There are 3 nested groupings, the coarsest first. Each group lies inside one group of the grouping before and may be the whole of it. The rows also spread widely along 10 directions, which tell nothing about the answers.
Known rows, each followed by its group in each grouping:
[ 1.13  0.65 -1.86  2.28 -0.61 -0.52  0.18 -0.17 -0.41 -0.42 -0.26  1.70
 -0.02  0.00  1.48  0.53 -0.64 -1.25 -0.99  0.56  0.16  0.19 -0.32  1.04
  1.27 -1.14 -1.16 -0.13 -0.45 -0.67  0.60 -0.37 -0.14 -0.63  1.05 -0.31
  0.76]  j_437 j_832 liroz
[ 0.93 -0.26  0.08  0.50 -0.45  0.88  0.06  2.32  0.96 -0.35  0.31  1.78
 -1.41  1.37 -1.05  1.46 -0.32 -0.91  0.07  0.23  1.36  0.77 -0.90 -2.04
  0.82  0.67  0.62 -0.47 -0.80  1.26 -0.39 -0.25  0.00 -1.65 -2.90 -0.61
  1.06]  j_996 j_878 tolid
[ 1.82  0.57 -0.51 -2.25  0.16  2.26 -0.29 -1.76 -0.40 -1.25  1.11  1.28
  1.46 -1.30 -0.07  1.45  2.48 -0.68  1.85 -0.88 -0.53 -1.09 -1.97  0.44
 -0.26  2.60 -0.03 -0.75 -0.22  2.59  1.72 -1.77 -0.37 -1.51  1.49  0.06
 -1.47]  j_437 j_117 Kufub
[ 1.17 -0.22  0.73 -0.99 -0.80  0.91 -0.55  0.80  0.23 -0.32 -0.72  2.55
 -0.05  0.22 -0.97  1.26  0.75 -0.36 -0.19  0.95 -0.60  0.28 -0.46 -1.22
  1.19  0.30  0.17  0.13 -0.09  1.31  0.27 -0.20 -0.18 -0.85  0.68 -0.18
 -0.88]  j_437 j_117 vubo
[ 1.24 -0.59 -0.86  1.25  1.65  0.81  0.09 -0.36 -0.34 -0.72  0.84  0.13
 -0.04  1.81  0.46  1.07 -0.79 -1.32  0.13 -0.16  1.47  0.45  0.65 -1.65
  0.04  0.66 -0.35 -0.90 -0.05 -2.08 -0.11 -0.26  1.22 -0.89 -1.07  0.86
  1.12]  j_437 j_117 bis
[-2.03 -0.38 -0.11  0.09 -0.29  0.01  0.30  0.36 -0.90  1.89  0.11 -2.03
  0.93 -4.36  0.38 -2.47  1.99  2.82 -0.31 -0.82 -0.47  1.30  1.11  0.10
 -1.41  0.07  2.61  0.32 -1.61 -0.21  0.57  1.18 -2.06  2.72 -1.96 -0.08
 -2.28]  j_996 j_441 fides
[ 0.54  1.14 -1.01 -0.28  1.35 -0.34  1.56 -0.79 -0.21 -0.84  0.86 -1.01
 -0.82 -0.22  0.37  0.73 -1.02 -0.93  1.28 -1.18  2.21 -1.38 -0.52 -1.36
 -0.64 -0.67 -1.75 -0.12  0.10  0.04 -0.08 -0.12  0.30 -1.32 -1.27 -1.16
 -0.05]  j_437 j_732 kifo
[ 0.48  0.75  0.24 -0.54  0.69 -1.26 -1.46  1.05 -0.45 -1.58  0.39 -0.15
 -0.13  1.76  1.58  2.37  1.28 -0.96 -0.15 -1.08 -0.50  0.03 -0.62 -0.68
  2.79  0.60  0.65 -0.70 -1.57 -0.44 -1.89  1.31  0.75 -0.05  1.04  0.80
  1.59]  j_996 j_878 suge
[ 0.10  1.69  0.88 -0.24  0.05 -1.94 -1.05 -0.29 -0.37 -1.61  0.23 -0.95
  0.66  0.63  0.98  0.67  0.95 -0.24  0.31 -0.84 -1.16 -1.65 -0.61  0.69
  0.34 -0.47 -0.01 -0.35 -0.08  0.63 -1.11 -0.15 -0.06  1.80  2.59  1.10
  0.59]  j_996 j_825 ginor
[ 0.13  1.20 -0.57 -2.38  2.28 -0.18 -1.20 -2.28 -1.37 -1.50  0.67 -1.64
  0.75 -0.51  2.79  1.75  2.05  0.14  0.59 -2.47 -0.55 -0.43  0.47 -0.33
  2.97  0.98 -0.77 -0.10 -2.22 -1.34 -1.01  1.01 -0.21  0.23  1.98 -1.04
 -0.51]  j_437 j_827 dazu
[ 0.07 -0.70 -0.25  0.96  1.49  0.59  0.98 -0.35 -0.55 -0.32  1.59 -2.38
  0.10  0.31 -0.80 -0.80 -0.09 -0.19  1.40 -0.48  1.82 -1.27  0.49 -1.47
 -3.51  1.78  0.96 -1.03  0.43 -0.21 -0.13 -0.53  0.65  0.41 -2.01  1.30
  0.30]  j_996 j_441 Das
[ 0.44  0.74  1.36 -2.12 -0.67 -0.03  1.03 -0.45 -0.11 -0.04 -1.12  1.07
 -0.17 -1.02 -1.59 -0.32 -0.24  0.50  0.97  1.60 -0.22 -1.72  0.31 -1.90
 -1.24 -0.72 -1.84  1.18  1.25  2.29  0.45 -0.72 -0.26 -0.04  1.76 -1.98
 -2.66]  j_437 j_832 fuzo
[-1.39 -0.54 -1.90  1.75  0.13 -0.84  0.01  0.59 -1.38  1.65  0.91 -2.09
  1.36 -3.69  1.87 -1.88  2.57  1.82 -0.74 -1.09 -1.15  1.18 -0.06  2.09
 -1.48 -0.36  3.44 -0.35 -1.77 -0.36  0.70  1.38 -1.92  2.46 -2.29  2.16
 -0.98]  j_437 j_732 dapi
[ 0.42  0.15  1.62  1.82 -2.16  0.14 -0.60  1.81  1.48 -0.21 -0.85  3.32
 -0.72  1.81 -2.70  0.79 -0.22 -0.19 -0.83  1.83  0.00  0.20 -0.43 -0.72
 -0.76 -0.14  0.94 -0.67  0.50  1.69  0.29 -1.56 -0.95  0.53 -0.69 -0.07
  0.45]  j_996 j_825 Nibuz
[-0.29  0.20  1.06 -1.93  0.74 -0.16 -0.81  0.75 -0.37  0.04 -0.26 -0.21
 -0.79 -0.45 -0.41  0.71  0.71  0.90 -0.58 -1.20 -0.46  1.06  0.93 -2.00
  2.28 -0.58 -0.41  0.42 -1.04 -0.55 -0.61  1.09 -0.41 -0.15 -1.04 -0.54
 -1.35]  j_437 j_732 koto
[ 0.60 -0.77 -0.70  2.74  0.75 -0.85 -0.08  1.53 -0.88  0.20  0.48 -0.95
 -0.33 -0.17  0.92 -1.48 -1.23 -0.83 -1.54 -0.26  0.56  1.18  1.67  0.22
 -0.15 -0.69  0.03 -0.57  0.49 -2.19  0.27  0.73  1.07  0.94 -1.59  3.63
  0.45]  j_437 j_832 damap
[-0.23 -0.91  0.73 -0.50  0.43 -1.29  1.24  0.70 -1.76  0.81  0.99 -2.94
  0.47 -0.42 -0.09 -1.91 -0.11  0.10  1.07  0.67  0.45 -1.77  1.38 -1.73
 -4.27  0.88  0.46  0.15  1.72  0.09 -0.88  0.60  1.41  2.09 -0.12  3.05
 -1.08]  j_996 j_878 tolid
[-0.49 -0.96  0.67 -2.91  0.83 -0.83 -0.56 -0.13 -2.60  0.20  0.08 -1.86
  1.39 -1.22  2.16 -0.91  1.38  0.29 -0.37  0.24 -1.42  0.32  2.62 -0.77
  0.88  1.41 -0.95  0.56  0.26 -2.10 -1.25  1.81  1.77  1.71  3.64  2.22
 -1.65]  j_996 j_441 Das
[-0.55 -1.67 -0.60  2.17 -0.32  0.20 -0.06  1.41 -0.89  1.71 -0.39  0.57
  0.63 -1.27  0.12 -1.68  0.00  0.96 -1.58  1.76 -0.46  1.32  1.68 -0.37
 -1.52 -0.61  1.90 -0.03 -0.10 -1.06  0.33  0.86 -0.41  1.79 -1.10  1.10
 -0.84]  j_437 j_832 damap
[ 0.79  0.72 -1.25 -1.84  1.02 -1.67  1.32  0.62 -1.89 -0.93  0.31  0.10
  0.92  0.59  3.47  2.54  0.56 -1.79  1.56  2.02 -0.16 -2.11 -1.01 -1.76
  1.17  0.04 -0.07  1.12 -0.85  0.99 -3.49  2.31  2.37 -0.93  3.39 -0.67
  1.04]  j_437 j_117 bis
[ 0.14  0.53 -1.13  1.12 -0.89 -0.03 -0.31 -0.64  0.04 -0.04 -1.27  3.13
  0.27  1.10  0.42  1.86 -0.01 -0.25 -0.82  1.71 -0.25  0.12 -0.23  0.19
  1.50 -1.00 -0.60  0.17 -0.53 -0.35  0.02 -0.34 -1.33 -0.59  1.82 -2.75
  0.40]  j_437 j_732 dapi
[ 0.08  0.42 -1.28  0.46  0.83 -1.77  1.35 -2.10 -2.17  0.05 -0.26 -1.41
  1.66 -0.54  2.56 -0.19 -0.21 -0.41  0.82  1.52 -0.05 -2.24  0.90 -0.15
 -1.88 -0.85 -0.83  0.95  0.47 -1.16 -1.16  0.85  0.98  1.19  3.88 -0.30
 -0.63]  j_437 j_117 vubo
[ 1.22  1.50  0.92 -1.38 -0.45  0.95  0.09 -0.14  1.32 -0.78 -0.29  1.32
 -1.32 -1.77 -2.07 -0.05  0.07  0.26  0.44 -1.48  0.47  0.13 -0.61 -0.73
  1.16 -0.69 -1.90  0.08  0.08  2.35  2.23 -1.68 -1.35 -1.45 -1.51 -1.20
 -2.14]  j_437 j_832 fuzo
[-0.10 -0.89 -1.50 -0.84  0.97  1.58 -0.48  0.45 -1.02  0.35  0.02  1.14
  0.45 -0.64  1.90  1.51  1.47  0.17 -0.66  0.36 -0.52  1.35  0.39 -1.73
  2.51  1.14  1.05 -0.21 -2.89 -0.63 -0.94  1.42 -0.23 -0.77 -0.28 -2.26
  0.02]  j_437 j_832 liroz
[ 0.74 -2.07  0.50  0.32  0.88  2.06 -1.49  0.82 -0.69 -0.30  0.19  2.67
  0.56  4.68 -1.41  2.42  0.60 -1.41 -0.27  2.19 -0.43 -0.32  0.86 -2.36
 -0.60  2.74  1.27 -1.24  0.48 -1.11 -1.10 -0.03  1.00 -0.25  1.08  1.11
  1.44]  j_437 j_732 dapi
[ 1.55 -0.26 -1.35  0.86  0.59  0.01 -1.63  0.11 -1.03 -1.43  1.41  0.15
  0.76  1.83  2.47  1.57  1.03 -2.05 -0.32 -1.21 -0.56  0.42 -0.13  1.37
  1.74  1.99 -0.12 -1.60 -0.49 -1.73 -0.18 -0.10  1.28 -0.12  1.60  3.38
  2.17]  j_996 j_878 tolid
[-0.30  0.84  3.32  0.34  0.95 -1.55  0.06 -1.18  0.57 -0.32 -1.20 -2.18
 -1.57  1.31 -3.39 -1.01 -2.49  1.55 -0.05 -0.37  1.73 -1.31  2.42 -3.72
 -1.83 -2.50 -1.99  0.76  1.90 -1.48 -0.39 -0.40 -0.46  1.33 -1.23 -0.80
 -1.83]  j_437 j_117 vubo
[ 0.86 -0.33 -0.98 -0.41  0.78 -1.12 -1.31 -0.95 -2.47 -0.62 -0.55  1.35
  1.40  2.23  3.31  1.54  0.03 -1.80 -1.40  1.24 -1.49  0.21  2.05  0.50
  2.77  0.36 -2.51  0.01  0.51 -3.81 -1.08  1.25  1.82  0.41  5.79  1.45
  0.73]  j_437 j_732 dapi
[-1.29 -0.21 -0.23  1.49 -0.59 -0.54  0.04  1.38  0.15  1.70 -0.64 -1.08
 -0.13 -4.01  0.14 -1.75  1.14  2.92 -1.44 -0.90  0.16  2.41  0.57 -0.28
  0.46 -2.11  2.64  0.53 -1.84 -0.06  0.70  1.24 -2.36  1.44 -4.54 -0.51
 -1.82]  j_437 j_117 Kufub

New rows. What belongs after each?
[ 1.61 -0.45 -1.11  0.01 -2.02  1.43  0.36 -1.07 -0.65  0.29 -0.22  3.71
  1.26 -0.99  0.49 -0.54  0.12 -1.45 -0.77  1.45 -0.68  1.16  0.69  1.82
 -0.52  1.27 -2.36 -0.77  1.20 -0.53  2.90 -2.53  0.10 -0.21  3.31  0.90
 -1.34]  j_996 j_825 Nibuz
[ 2.30  0.55 -0.36  1.08 -0.84  1.18  0.00  0.82  1.00 -0.87  0.53  2.19
 -1.50 -0.45 -1.59 -0.07 -0.81 -1.66 -0.58 -1.30  0.92  1.03 -1.02  0.43
  1.22 -0.17 -1.69 -0.93  0.46  1.16  2.69 -2.06 -0.28 -2.14 -2.24  1.35
 -0.18]  j_437 j_832 liroz
[ 0.35 -0.34 -1.47  1.10  1.30  0.62  1.70 -0.89 -1.24 -0.11  1.10 -0.72
  0.74  0.78  0.29  0.42  0.07 -0.89  1.68  1.50  1.12 -2.71 -0.65 -1.75
 -3.79  1.22  0.97 -0.41 -0.13  1.19 -0.92 -0.19  0.61 -0.10  0.15 -0.98
  0.53]  j_437 j_832 liroz
[ 2.56 -0.51  1.82 -0.21 -0.72 -1.01 -1.30  4.98 -0.15 -1.20  0.32  2.21
 -1.48  2.13 -0.84  0.54 -0.81 -3.09 -1.44  0.76 -0.94  0.66 -0.08 -0.77
  2.76  0.28 -0.59 -0.21  1.84  1.12 -0.65  0.79  2.97 -0.98 -0.09  6.15
  0.95]  j_437 j_832 damap
[ 1.78  0.44  0.22 -0.35  2.10  1.09 -0.36 -1.76 -0.27 -1.87  0.73 -0.61
 -0.50  1.67 -0.39  0.61 -0.82 -1.50  0.58 -1.57  1.08 -0.85  1.15 -1.33
  0.17  1.08 -2.83 -1.07  0.87 -1.54  0.91 -1.32  1.25 -0.99  0.47  1.06
 -0.01]  j_437 j_832 fuzo
[ 0.57 -1.20  0.37  0.47 -1.17  0.31  1.63  2.66 -0.37  1.40 -0.50  1.89
 -0.64 -0.99 -1.71 -1.53 -1.41 -0.31 -0.55  2.86  0.56  0.15  0.77 -2.00
 -2.22 -0.49  0.20  0.77  1.44  1.50  0.38  0.08  0.61 -0.02 -1.32  0.66
 -1.55]  j_437 j_832 damap
[-0.70  0.28 -0.38  1.24  0.65 -0.71  1.78 -0.94 -0.27  0.72  0.35 -2.39
 -0.38 -1.49 -0.50 -1.79 -0.88  1.06  0.49 -0.76  2.16 -0.35  0.99 -1.41
 -3.36 -0.82 -0.14 -0.18  0.03 -1.02  0.63 -0.42 -0.81  0.97 -2.36 -1.15
 -1.13]  j_996 j_878 suge
[ 2.00  0.33 -1.90 -1.39  2.33  0.20  1.14 -0.70 -1.73 -1.55  1.30 -0.61
  0.72  0.59  3.30  2.05  0.14 -2.63  1.61 -0.21  1.34 -1.47 -0.42 -1.45
  1.17  1.66 -1.38 -0.17 -0.59 -0.60 -1.45  0.72  2.64 -2.16  1.67  0.29
  1.09]  j_437 j_117 Kufub
[ 0.46  0.31  1.42 -1.64  0.86 -0.68  1.12  3.32  0.58 -0.29  0.26 -0.46
 -2.29 -0.26 -0.31  0.41 -0.91 -0.78 -0.25 -0.74  1.95  1.14  0.41 -3.92
  1.80  0.00 -0.56  0.12 -1.16  0.78 -1.67  1.20  1.24 -1.28 -3.68  0.15
  0.19]  j_996 j_825 Nibuz
[ 0.42  0.17 -1.35 -0.77  2.00  1.03 -0.41  1.72  0.01 -0.87  1.34  0.05
 -0.55  0.15  1.21  2.49  2.00 -0.77  0.29 -1.84  0.67  0.95 -1.61 -1.29
  2.60  1.50  2.20 -0.94 -3.18  0.76 -1.16  1.34 -0.28 -1.90 -3.22 -0.14
  1.50]  j_437 j_732 dapi
[ 1.72 -0.71 -1.09  0.24  0.08  1.45  0.58  0.73 -0.31 -0.07  0.96  1.49
 -0.52 -0.81 -0.04 -0.34 -0.28 -1.65 -0.55 -0.72  1.17  1.55  0.45 -0.12
  0.37  1.05 -1.00 -0.45  0.23 -0.64  1.90 -0.87  0.43 -1.40 -2.03  1.69
 -0.66]  j_437 j_827 dazu
[-0.64  0.05  0.48 -0.73  0.92 -2.14  1.03  1.27 -1.57  0.36  0.83 -2.86
  0.17 -0.77  0.47 -0.72  0.34  0.19  0.79  0.00  0.06 -1.92  0.36 -1.53
 -2.43 -0.45  1.04  0.63  0.70  0.51 -1.61  1.95  1.07  1.61 -0.52  2.31
 -0.85]  j_437 j_732 kifo
[ 0.26 -0.27 -2.45  1.86 -0.64 -0.28  1.17  1.08 -0.49  0.99 -0.48  1.97
  0.00 -0.93  1.97  0.42 -0.32 -0.64 -1.05  1.67  0.80  1.21  0.08 -0.16
  0.94 -1.05  0.79  0.53 -1.41 -0.56 -0.48  1.01 -0.56 -0.51 -0.89 -1.72
  0.28]  j_437 j_827 dazu
[ 0.24 -0.49 -0.90  4.16 -0.73 -1.30  1.64  1.93  0.10  1.01  0.17 -0.06
 -0.74 -0.05 -0.68 -1.50 -1.61 -0.51 -0.68  1.26  1.59 -0.10  0.21 -0.39
 -3.08 -1.56  1.70  0.28  0.82 -0.14 -0.03  0.14 -0.29  1.05 -3.60  1.67
  0.43]  j_437 j_827 dazu
[ 1.55  1.09 -1.53 -0.52  0.65  0.34  0.94  0.11 -0.37 -1.21  1.13  0.41
 -0.08 -1.17  1.02  0.81  0.27 -1.55  1.08 -0.62  0.70 -1.23 -1.48  0.03
  0.45  0.54 -0.85 -0.22 -0.48  2.15  0.37 -0.24  0.50 -1.60  0.14  0.19
  0.00]  j_437 j_832 damap
[ 1.15 -0.44 -2.44 -0.54  0.69  0.01 -0.23 -2.43 -2.83 -0.30 -0.21  1.27
  1.81 -0.12  4.36  0.63  0.08 -1.82 -0.93  0.77 -0.82  0.53  2.13  1.18
  2.00  0.73 -3.12  0.17  0.11 -3.99  0.20  0.37  1.38  0.18  5.40  0.19
 -0.47]  j_437 j_827 dazu
[ 0.85  1.80 -1.87 -0.62  2.26  0.11 -1.25 -2.29 -0.54 -1.92  1.10 -1.67
  0.66 -1.52  3.46  1.88  2.06  0.04  0.42 -3.87  0.11  0.54 -0.80  1.17
  3.99  0.28 -0.51 -0.90 -2.89 -1.37  0.26  0.46 -0.60 -0.87  0.16 -0.53
  0.41]  j_437 j_117 Kufub
[-0.06  2.13 -0.28 -1.00  1.28 -1.52 -0.06 -0.69 -0.36 -0.83  1.13 -3.21
 -0.09 -3.28  1.55 -0.25  1.83  1.23  0.89 -3.57  0.13  0.04 -1.06  0.36
  1.36 -1.27  0.42  0.11 -1.67  0.93  0.07  0.74 -1.04  0.49 -1.87  0.78
 -1.10]  j_437 j_117 bis
[ 0.35  0.07 -1.75  2.72 -0.29 -0.84  0.12  0.28 -0.85  0.32  0.66 -0.66
  1.24 -1.74  1.80 -0.69  1.27  0.20 -0.09 -0.23 -0.28 -0.07 -0.83  1.86
 -1.08 -0.49  2.32 -0.43 -0.60  0.05  0.41  0.30 -0.56  1.19 -0.87  2.11
  0.17]  j_437 j_117 Kufub
[ 2.72  1.21 -2.97  2.51 -0.46  0.12 -0.25  0.97  0.61 -2.55  1.23  3.41
  0.04  2.95  2.28  3.91  0.81 -4.00  0.52 -0.17  0.67 -0.34 -3.57  1.97
  2.44  1.38  0.63 -1.87 -1.53  1.20 -0.26 -1.01  0.74 -3.00  0.98  0.32
  4.14]  j_996 j_878 suge
[ 1.36  1.17  1.38  1.36 -1.49  0.33 -0.59 -1.06  1.27 -1.36 -0.60  2.93
 -0.37  2.44 -2.44  0.83 -1.03 -0.96 -0.08  0.75  0.52 -1.03 -0.07  0.07
 -0.87 -0.07 -2.19 -1.09  1.73  0.66  1.58 -3.25 -0.67  0.05  1.66 -0.27
  0.13]  j_996 j_825 Nibuz
[-0.19  1.00 -2.57  0.35  1.39 -1.04  0.57 -0.08 -1.23 -0.16  1.04 -2.40
  0.25 -3.10  4.10 -0.57  0.96 -0.42 -0.21 -2.63  0.79  1.53  0.36  1.13
  2.56 -0.01 -0.16 -0.26 -2.56 -2.01 -0.21  1.63  0.07  0.00 -0.97  0.51
  0.50]  j_996 j_441 fides
[-1.24  1.27 -0.97  2.61 -0.34 -3.57  0.86  0.53 -0.85  0.70  0.96 -4.34
  0.31 -3.93  1.83 -2.76  1.13  1.52 -0.15 -2.35  0.11  0.01 -0.49  2.29
 -2.36 -2.20  2.16  0.01 -0.87 -0.06  0.35  0.98 -1.35  3.00 -2.42  2.66
 -0.66]  j_996 j_878 suge
[-0.34 -0.07 -1.61  2.51  1.73 -0.35  0.89 -0.25 -0.62 -0.12  2.58 -3.76
  0.55 -0.90  0.83 -0.95  1.54  0.06  1.44 -2.40  1.40 -1.05 -0.96  0.43
 -4.10  1.46  3.12 -1.71 -1.10 -0.15  0.17 -0.14 -0.43  1.35 -3.46  2.41
  1.06]  j_996 j_878 suge
[-0.90  1.61 -1.49  1.14 -0.12 -3.26  0.54  0.91 -1.49 -0.42 -0.38 -1.07
  0.83 -0.39  3.99  1.09  0.66 -0.56  0.13  1.25 -0.47 -1.42 -0.78  0.70
  1.62 -1.42  1.35  0.87 -1.80  0.15 -3.36  2.70  0.43  1.32  2.77 -0.73
  1.69]  j_996 j_441 fides
[-0.82 -1.53  0.68  0.69 -1.93 -0.36  1.37  2.86 -0.47  2.04 -0.41  0.11
 -0.16 -2.49 -1.57 -2.74  0.12  1.13 -0.63  1.97  0.21  0.91  0.82 -0.84
 -2.78 -0.24  1.97  0.70  0.79  1.30  0.48  0.48 -0.38  1.43 -2.46  1.31
 -1.87]  j_996 j_441 Das
[ 1.75  0.58 -1.10  0.90  0.18  1.62  0.45  0.67  1.28 -1.44  1.28  1.95
 -0.77  0.73 -0.21  1.67  0.41 -2.06  0.62 -1.13  1.57  0.42 -1.79 -0.14
  0.42  1.84  0.12 -1.84 -1.09  1.34  1.03 -1.87 -0.12 -2.07 -2.14  0.19
  1.59]  j_996 j_825 Nibuz
[-0.21  0.82  1.33  0.53  0.26 -0.71 -0.25 -0.28  0.26 -0.54  0.63 -1.32
 -0.20 -0.22 -1.18 -0.60  0.44  0.57  0.46 -1.22  0.34 -0.68  0.19 -0.45
 -1.89  0.18  0.26 -0.91  0.24  0.44  0.29 -1.07 -0.63  1.79 -0.85  1.28
 -0.54]  j_996 j_825 Nibuz
[ 0.19  0.57  0.49  0.91 -1.04 -2.00 -0.50  3.05  0.05  0.26 -0.86  0.66
 -1.19 -1.55  0.40 -0.66 -0.43  0.21 -2.04  0.10 -0.52  1.61  0.42 -0.04
  2.75 -2.49  0.06  0.84 -0.43  0.42 -0.29  1.52 -0.18  0.49 -1.37  1.44
 -0.58]  j_437 j_832 damap
[ 1.79  0.49 -0.75  0.53 -3.74 -1.50  0.28  1.59 -0.46  0.41 -2.15  4.98
  0.56 -1.32  1.28  0.36 -0.18 -1.52 -1.67  3.16 -1.78  0.99 -0.74  2.21
  2.46 -2.08 -1.30  1.37  1.02  1.35  1.09 -0.15  0.16 -0.72  4.04  0.56
 -1.16]  j_437 j_117 vubo
[ 0.68  1.12  1.28  2.75  0.72 -2.60 -1.92 -0.12 -0.18 -1.69 -0.21 -1.64
 -0.20  2.84  0.20  0.71 -0.71 -0.50 -0.57 -0.96  0.05 -1.22  0.60  0.08
  0.72 -1.63 -0.10 -0.61  1.07 -2.01 -1.25  0.34  0.65  1.62  0.65  3.36
  1.54]  j_437 j_117 Kufub
[-0.65  2.16 -0.42 -0.06  1.15 -0.48  1.44 -0.52  1.02 -0.76 -0.32 -1.04
 -1.11 -0.95 -0.44  1.33  0.19  1.25  1.82 -0.36  1.62 -2.21 -1.61 -2.50
 -0.27 -1.64  0.78  0.60 -2.27  3.04 -1.56  0.49 -1.78 -0.67 -2.23 -4.99
 -0.28]  j_437 j_832 fuzo
[-0.90  1.72 -0.08  0.33  1.52  0.76  1.34 -2.33  1.03 -0.28  0.28 -2.06
 -1.38 -2.00 -1.98 -0.52 -0.44  2.26  1.34 -2.26  2.60 -1.16 -0.37 -2.60
 -1.82 -1.35 -0.36 -0.07 -1.59  1.34  0.94 -1.08 -2.71 -0.46 -4.23 -4.71
 -1.69]  j_437 j_832 liroz
[ 0.10  1.06  0.18 -0.98  1.08  0.73 -0.29 -0.57  0.49 -0.81  0.72 -0.30
 -0.61 -0.13 -1.05  1.57  1.28  0.81  0.93 -1.94  0.39 -0.55 -1.18 -1.44
  0.60  0.29  0.66 -0.37 -1.57  1.32 -0.14 -0.31 -1.42 -0.82 -1.85 -1.68
 -0.49]  j_437 j_732 koto
